The rows are grouped in 3 ways, from coarse to fine. Each group lies inside one group of the grouping before and may be the whole of it. The rows also spread widely along 9 directions, which tell nothing about the answers.
Known rows, each followed by its group in each grouping:
-11; 14; 3; 8; 8; 21; -21; -23; -8; 9; 16; 18; -8; -5; 4; -13; -13; 4; -5; 18; -20; 14; 4; 5; 20; 15; -12; 3
Rili k941 gusu
14; -3; -5; 15; -11; 16; 3; 12; -17; -18; 24; 1; -26; 40; 9; 24; 36; 9; -25; 12; -28; 20; -27; -5; 6; -10; 20; -11
mafe k665 lim
-13; 10; 0; -4; 2; 6; 6; 0; -24; -3; -1; 7; 7; 7; -10; 17; -19; -4; -25; 12; -10; 9; -18; 10; 11; 8; 10; -11
Rili k941 tiv
-10; 11; 17; -3; -9; -21; -24; 5; 1; -28; -23; -26; -32; -2; -5; 10; 6; 8; -6; 11; 5; -3; -21; -12; 26; 17; 11; 35
mafe k665 pudez
-17; -7; 0; -7; -19; -6; 6; -5; -4; 25; 0; 13; 2; 9; 23; -35; 14; 14; -21; -7; 15; -8; 2; 9; -30; -8; 17; -32
mafe k665 Beb
-23; 9; 23; 8; -2; -8; -29; -10; 5; 4; -4; 2; -9; -7; 8; -19; 7; 1; 4; 9; 2; -7; -3; 3; 23; 12; -12; 10
lovi k56 Kipus
-6; 20; -2; 13; 9; -15; -17; 6; -7; 0; -11; -11; -16; -3; -3; -8; -15; 2; 21; 6; -12; 6; -14; 12; 10; 15; -5; 21
Rili k22 Morit
-12; 18; -39; 20; -16; -14; 12; -3; -16; 25; -8; -16; 4; 1; 29; -8; 0; 19; -25; -3; 5; 31; -3; -4; -12; -4; 12; -14
mafe k565 guf
21; -2; -11; 23; 5; 2; -18; -3; 11; -19; -3; -18; -31; 9; -9; 25; 12; 14; 6; 4; -21; 15; -10; -16; 50; 15; -22; 26
mafe k342 Vobub
-6; -1; -13; -2; -12; -20; -15; 24; 17; 4; 0; -15; -20; 3; 25; -26; 8; -1; -33; -31; 15; -12; -15; -3; -3; -17; 12; 4
Rili k941 gub
24; -7; -19; 7; 15; -10; 0; 26; 12; -13; -8; -17; -21; 10; -16; 23; -26; -7; -10; -17; -11; -2; -21; 1; 19; -1; -6; 11
Rili k638 Nozaz
-23; 22; 27; -4; 9; -23; -11; 14; -11; -7; -22; -2; -1; 1; -15; -7; -11; -10; 16; 13; 0; -13; -23; 19; 4; 17; 5; 10
lovi k707 ruz
5; -14; 11; -14; -20; 0; -20; 9; 13; -20; 13; 2; -39; 10; 3; 0; 9; 6; -29; 1; -4; -4; -7; -4; 0; -8; 29; 8
Rili k33 tif
9; -27; -5; 6; -4; -32; -18; 15; 12; -17; -16; -21; -32; 9; -23; -1; 3; 22; 26; -5; 3; -11; -16; 8; 17; 14; -11; 27
Rili k33 luk
30; -33; -8; 4; 0; 3; 0; 10; 16; -12; 0; -2; -21; 26; -16; 18; 14; 15; -7; -15; -10; -8; -9; -3; 25; 0; -15; -4
mafe k342 lefaf
15; -8; -1; 8; 7; 13; 3; -5; 1; 2; 2; 9; -9; 8; -14; 17; -15; 4; -11; 6; -21; 7; 2; 2; 22; 7; -8; -14
lovi k796 zuri
-19; 14; 14; -8; -13; -9; -14; 17; 2; -6; -2; -5; -11; 5; 15; -6; 9; -10; -40; -8; 3; -11; -14; -6; 8; -5; 17; -2
lovi k707 saben
5; -7; 22; -20; 3; -7; -2; -1; 14; 6; -13; 15; -15; 3; -13; -15; -19; 2; 5; 0; 3; -23; 5; 14; -17; 4; 13; -6
mafe k342 tofog
2; -4; 2; 14; -4; 8; -4; -1; -20; 8; 24; 27; -17; 29; -1; -19; 15; 16; 31; 22; -24; 15; -10; 34; -23; 5; 9; -12
Rili k22 riv
12; -8; 0; -4; 14; -12; -1; 20; 14; -14; -25; -13; -9; 6; -26; 24; -17; -4; -9; -17; -3; -20; -15; -4; 31; 7; -14; 5
mafe k565 talim
-5; -3; -19; 3; -19; -12; -13; 20; 6; -3; 8; -17; -21; 9; 26; -7; 15; 8; -43; -20; 8; 4; -20; -10; 4; -14; 18; 6
Rili k941 gusu
19; -28; 8; -8; -2; -6; -10; 14; 7; -28; 0; 0; -33; 19; -25; 13; -1; 7; 2; 2; -8; -9; -19; 12; 7; 1; 10; 12
Rili k941 tiv
-6; 37; -2; 9; 3; -8; -8; -9; -4; 12; -3; -2; -20; -13; 11; -19; -31; -5; -3; 15; -11; 16; 10; 9; -15; 2; 23; 10
lovi k707 saben
15; -8; -31; 21; 11; -31; 11; 8; 15; 26; -25; -20; 0; -7; -1; -13; -38; 4; 8; -21; 13; -7; 5; 11; -4; -4; -14; -5
lovi k56 Kipus
-7; -22; -2; 5; -7; -22; 10; 9; -23; 8; -11; 9; 4; 22; -23; -12; 0; 23; 40; 9; 0; -1; -18; 40; -20; 18; -3; -12
Rili k22 riv
3; -8; -45; 15; -26; -20; 1; -3; 10; 15; -14; -28; -14; -4; 26; -9; 3; 31; -30; -19; 16; 18; 7; -16; -1; -6; 7; -1
mafe k565 guf
14; -3; -24; 16; -3; -19; -11; -2; 22; 9; -12; -20; -30; -4; 17; -25; -5; 17; 2; -14; 5; 0; 5; -5; -2; -4; -3; 12
mafe k665 Beb
5; 11; -11; -2; 11; -3; 12; 9; 0; -1; -22; -14; 6; -5; -20; 28; -47; -12; -35; -8; -7; -4; -4; -6; 27; 7; -2; -6
lovi k707 saben
-3; 13; -15; 15; -11; -13; -6; 2; -2; 6; -2; -12; -20; 2; 15; -13; 1; 8; -11; 1; -4; 12; -2; 1; -4; -2; 12; 6
lovi k707 saben
8; -10; -17; -5; -1; -18; 15; 7; 12; 15; -23; -10; -4; 0; 0; -9; -30; 8; -16; -20; 13; -17; 1; 5; -15; -4; 9; -13
mafe k665 lim
-4; 1; 2; 3; 2; -28; -28; -9; 10; -14; -25; -19; -30; -15; -17; -15; -22; 15; 33; 11; 5; -3; -5; 13; 14; 25; -9; 43
Rili k941 tiv
18; 0; -12; -2; 6; 11; 15; 15; 4; 0; 4; 1; -5; 20; 1; 25; -8; -8; -43; -18; -15; -3; -11; -7; 10; -13; 10; -20
mafe k342 lefaf
-1; -5; 2; 2; -8; -21; -25; -5; 11; -27; -31; -32; -30; -11; -13; 10; -4; 20; 1; 3; 5; -6; -9; -16; 42; 25; -11; 40
mafe k665 lim
2; -15; 6; 10; 15; -7; 11; 0; -19; 9; -11; 17; 12; 19; -35; 0; -9; 10; 38; 16; -14; -7; -12; 34; 3; 19; -20; -20
lovi k707 ruz

New rows. What belongs after each?
5; -17; 15; -12; -19; -17; -13; 2; 5; -25; -13; -9; -34; 3; -18; 4; -3; 15; -5; 9; 2; -6; -1; 3; 4; 11; 19; 17
lovi k707 saben
1; -10; 12; -8; -7; -4; -6; 7; -12; -29; -1; -1; -22; 15; -19; 20; 0; 5; -9; 15; -9; 4; -25; 10; 11; 8; 17; 11
Rili k941 tiv
-29; -2; 2; -18; -23; 5; -11; -14; -8; 2; 0; 3; 6; -11; 11; -4; -8; 12; -53; 0; 12; 1; 0; -9; 18; 10; 9; -8
Rili k941 gusu
16; -16; -39; 10; -16; -21; 21; 14; 1; 2; -18; -28; -11; 13; 3; 17; -6; 22; -23; -17; 6; 14; -9; -5; -7; -8; 14; -9
mafe k565 guf
2; -17; -18; -9; -22; 4; 3; 1; 0; -9; 2; -8; -9; 1; -1; 24; -11; 12; -55; -5; 0; 9; -1; -17; 20; -2; 13; -11
Rili k33 tif
-27; 24; 31; -7; 13; -21; -16; 9; -8; -6; -30; -7; -1; -4; -14; -3; -11; -11; 9; 9; 5; -22; -25; 6; 18; 21; -3; 16
mafe k665 pudez
9; -13; -22; 0; -13; 18; 6; -26; 1; 10; 0; 3; -4; -5; 1; 10; -17; 26; -35; 2; -7; 18; 22; -14; 16; 7; -1; -18
mafe k565 guf
-2; -1; 3; 8; -5; -5; -15; -5; 11; 21; 7; 9; -24; 9; 22; -41; 14; 12; 8; -1; 2; -7; 4; 9; -20; -7; 8; -6
mafe k665 pudez
-15; -17; 4; -5; 8; -7; -3; -11; -5; 21; -12; 18; 18; -2; -21; -20; -22; 11; 14; -1; 6; -18; 0; 23; 8; 21; -26; -15
Rili k941 gusu
-12; 7; 21; -10; 13; -1; 3; 19; -7; -1; -12; 9; 15; 11; -21; 13; -17; -20; -20; -6; -7; -23; -18; 9; 23; 8; -8; -18
lovi k707 saben
15; 6; 5; -3; 9; 9; 2; -18; 5; 17; 9; 26; -22; -4; -4; -27; -38; 5; 14; 19; -17; 3; 25; 25; -36; -2; 24; -13
lovi k707 ruz
9; -1; 29; -16; -4; 0; -21; -1; 13; -20; 0; 6; -41; -1; -13; -6; -14; -1; -4; 13; -11; -10; 7; 6; -2; 5; 23; 16
lovi k707 saben
10; -21; 24; -20; -1; -20; -4; 16; 9; -19; -18; 1; -22; 8; -31; 4; -15; 4; 8; 3; 3; -25; -10; 18; -8; 6; 17; 4
lovi k707 ruz
15; 4; 12; 0; 6; 0; -14; 2; 12; -9; 3; 5; -35; 4; -10; -7; -17; -3; 4; 10; -18; -4; 6; 8; -1; 0; 14; 11
lovi k707 saben
-23; 23; 22; 0; -6; 7; -31; -33; 0; 8; 2; 10; -23; -15; 17; -32; 3; 12; 2; 26; -4; 6; 12; -4; 7; 17; 5; 12
mafe k665 pudez
17; -7; -13; 23; 4; -10; -2; 9; -7; -18; -13; -22; -24; 20; -16; 23; 6; 16; 14; 9; -18; 10; -23; 0; 26; 12; -10; 17
mafe k665 lim
25; -2; -14; 12; 6; -2; 2; 29; 3; 0; 16; 1; -30; 26; 6; -4; -3; -2; 3; -11; -21; 3; -18; 17; -23; -17; 20; -6
Rili k22 Morit
23; -24; 15; 1; 7; -13; -13; 21; 16; -21; -4; 0; -37; 22; -25; -1; 5; 6; 25; 2; -10; -18; -14; 19; 0; 1; 4; 11
lovi k707 ruz
15; 0; 20; -11; 3; 11; -5; -3; 5; -7; 11; 23; -31; 12; -11; -3; -10; 2; 3; 15; -18; -2; 4; 13; -18; -4; 25; -6
mafe k565 talim
-1; -25; 11; -15; -25; -17; -3; 15; 16; 1; -1; 1; -19; 8; 14; -15; 6; 5; -34; -16; 21; -19; -3; 5; -24; -19; 32; -16
lovi k56 Kipus
-12; -2; 10; -8; -17; 2; -5; -7; -2; 7; 5; 11; -10; 9; 17; -22; 13; 10; -26; 1; 4; -4; -2; 0; -13; -4; 19; -18
mafe k665 Beb
-12; 13; -8; 13; -13; -13; -11; 6; -11; -14; -10; -20; -15; 9; 8; 13; 21; 14; -14; 5; -4; 17; -22; -11; 24; 8; 1; 13
mafe k565 talim
8; 0; -23; 24; 5; -12; 7; -1; -7; 8; -13; -13; -7; 13; -2; 0; -2; 13; 8; -2; -8; 10; -11; 4; 9; 7; -11; -3
mafe k665 Beb
24; -2; -4; 11; 12; 6; -15; 32; 13; -13; 18; -4; -33; 25; 2; 7; 6; -9; -7; -16; -26; -6; -24; 4; 11; -15; 4; 5
Rili k22 Morit
6; -1; 0; 11; 13; 5; -7; -1; 6; 15; 1; 11; -5; 13; -1; -15; -1; 3; 10; -3; -14; -11; -5; 9; 8; 3; -17; -11
mafe k665 lim
5; -17; 3; 1; -3; -3; 1; -23; -24; -10; -5; 15; -17; 8; -35; 4; -19; 26; 39; 39; -14; 18; -2; 32; -7; 26; 5; 7
Rili k941 tiv
-6; -17; -15; 2; -8; -5; -7; 20; 2; -4; 0; -11; 1; 16; 5; 10; 14; 4; -43; -26; 6; -10; -24; -10; 35; -2; -14; -8
Rili k941 gusu
-21; 17; 3; 8; -4; 11; -13; -5; -5; 12; 7; 6; 6; 1; 14; -7; 6; -4; -34; -1; -9; 2; -1; -8; 28; 4; -11; -13
lovi k707 saben
-13; -17; 23; -11; -1; -8; -13; 6; 12; 12; -8; 16; 3; 5; -9; -28; 1; 0; 0; -14; 9; -36; 1; 14; 5; 6; -16; -17
lovi k707 saben
6; 8; 6; 17; 21; -28; -24; 17; 14; -10; -21; -17; -25; 3; -18; -9; -6; -2; 37; -1; -9; -14; -18; 13; 20; 12; -17; 30
lovi k707 ruz
9; -10; -21; 6; -6; 15; 2; -16; -10; -3; 9; 3; -8; 5; -7; 18; -15; 15; -24; 8; -14; 22; 1; -2; 20; 7; -3; -6
Rili k941 tiv
-18; -12; 29; -15; -12; -2; -1; -16; -11; 4; -7; 18; 6; -3; -14; -3; -14; 7; -9; 18; 6; -10; 4; 15; 2; 14; 8; -17
lovi k56 Kipus
1; 16; -29; 12; 2; -14; 13; -4; -2; 16; -20; -17; 1; -4; 8; 3; -25; 9; -14; -8; 1; 13; 1; -1; 3; 5; 0; 0
mafe k342 lefaf
18; -24; -7; -3; 7; -19; 21; 3; -2; 8; -23; 3; -3; 6; -35; 1; -39; 14; 25; 4; 0; -10; 3; 31; -20; 9; 3; -14
lovi k707 ruz
11; 5; -3; 11; 1; 5; -15; 1; 7; -3; 8; 0; -28; 12; 7; -1; 9; 8; -3; 4; -18; 10; -4; -3; 5; -1; 6; 5
mafe k565 guf
-4; -25; -4; -18; -13; -9; 15; 24; -7; 1; -10; 0; 9; 16; -9; 9; -8; 6; -29; -22; 10; -18; -18; 11; -5; -2; 9; -28
Rili k22 Morit
-11; 23; -20; 8; 6; -2; 12; -8; -7; 35; -7; 9; 13; -5; 15; -19; -26; 2; -12; -5; -1; 9; 8; 9; -14; -1; 0; -24
mafe k565 talim
10; -27; -9; 4; -13; -28; 8; 4; -8; -7; -23; -8; -16; 16; -24; 4; 5; 31; 27; 6; 5; 3; -10; 18; -7; 14; 1; 1
mafe k565 talim
-22; 18; 9; 17; -4; -24; -9; -1; -27; 2; -14; -1; -8; 8; -5; -17; 9; 14; 36; 29; -6; 14; -19; 26; -8; 19; 7; 10
lovi k707 ruz
-9; 14; -5; 2; 6; -19; 8; -13; -12; 15; -30; -7; 1; -12; -12; -7; -36; 12; 12; 15; 6; 3; 2; 10; -6; 19; 4; 2
mafe k665 pudez
-14; 9; -8; 20; 5; 1; -7; 7; -25; -3; 3; -2; 7; 16; -5; 15; 10; 2; -5; 9; -16; 15; -33; 5; 34; 14; -17; 2
Rili k941 gusu
11; 4; -12; 8; 7; 10; -13; 10; 8; -1; 11; -4; -17; 6; 7; 3; -8; -2; -20; -13; -17; 3; -7; -5; 21; -3; -6; 1
Rili k22 Morit
3; -13; -7; -3; 11; -14; 22; 6; -4; 14; -25; 3; 16; 11; -22; 7; -23; 5; 3; -11; 3; -16; -8; 16; 1; 11; -12; -20
mafe k342 lefaf
9; -25; 6; -7; -10; 1; -18; 1; 12; -9; 11; 11; -31; 9; -3; -11; 6; 15; -4; 1; -2; -5; -1; 7; 0; 1; 3; 4
Rili k638 Nozaz
-7; 11; 5; -2; 1; 2; -14; -16; -10; -6; 0; 5; -20; -8; -9; -5; -22; 6; 2; 22; -14; 14; 0; 7; 11; 16; 6; 16
Rili k941 gub
8; -27; 20; -9; -20; -13; -10; -8; 5; -19; -5; 0; -33; 3; -15; 1; 0; 20; 5; 18; 2; -2; 3; 10; -3; 7; 19; 9
lovi k56 Kipus
10; -22; 7; -3; -8; -7; -14; 23; 4; -27; 7; -4; -32; 28; -9; 10; 23; 5; -9; -4; -5; -7; -30; 8; 7; -6; 13; 9
Rili k941 tiv
-8; -9; 6; 7; -1; -9; 1; -4; -1; 19; -4; 11; 5; 4; -1; -16; -7; 5; 3; 1; 4; -9; 0; 18; -4; 3; -8; -20
lovi k56 Kipus
13; -4; 27; -9; 17; 10; -2; 9; -4; -15; -1; 18; -15; 22; -33; 21; -10; -5; 9; 14; -24; -10; -15; 16; 6; 8; 8; -6
mafe k565 guf
4; 13; 28; -9; 18; 9; -21; -9; 15; 1; -4; 19; -23; -5; -14; -13; -27; -6; 13; 10; -16; -14; 9; 9; 1; 10; 4; 7
mafe k565 guf
6; -10; 30; -16; 10; -15; -17; 15; 18; -21; -22; -4; -27; 6; -26; 1; -10; -4; 10; -5; 0; -35; -15; 7; 13; 11; 0; 18
mafe k665 lim
10; 2; 3; -3; 7; 19; -17; 6; 28; 2; 14; 2; -20; 4; 18; -2; -1; -11; -51; -22; -7; -17; 1; -24; 25; -15; -1; -9
mafe k665 pudez
5; -20; -9; -2; 4; 0; 15; -6; -20; -7; -12; 4; 9; 10; -36; 28; -27; 13; -1; 10; -9; 6; -13; 15; 22; 20; -12; -11
Rili k941 tiv
11; 3; 13; 0; 7; 14; -5; 3; 1; -11; 8; 11; -17; 19; -10; 18; 5; -3; -13; 5; -22; -1; -11; 0; 20; 4; 2; -3
mafe k342 lefaf
1; 0; -16; 10; -5; -41; 11; 17; -13; -12; -39; -33; -10; 3; -23; 19; -21; 11; 11; 3; 6; 6; -20; 11; 5; 16; 6; 16
lovi k707 saben
0; -20; 2; -23; -1; -21; 23; 1; -12; 5; -32; 5; 8; -3; -41; 4; -57; 13; 15; 3; 8; -13; 1; 33; -25; 20; 14; -12
Rili k22 riv
-17; 26; 22; -11; 1; 15; -24; -15; -3; 0; 16; 19; -19; -10; 9; -21; -15; -8; -20; 17; -13; 5; 3; 4; 3; 6; 16; 8
Rili k941 gub
4; 38; -1; 18; 20; 3; -4; 4; -6; 9; 4; 3; -17; 9; 11; -11; -14; -15; 3; 8; -24; 11; -12; 6; -7; -3; 12; 2
mafe k665 Beb
22; -27; -11; -8; 0; -22; 1; 16; 40; 13; -19; -9; -20; 3; -4; -18; -15; 6; -4; -37; 18; -32; 6; 2; -8; -9; -2; -5
mafe k342 Vobub
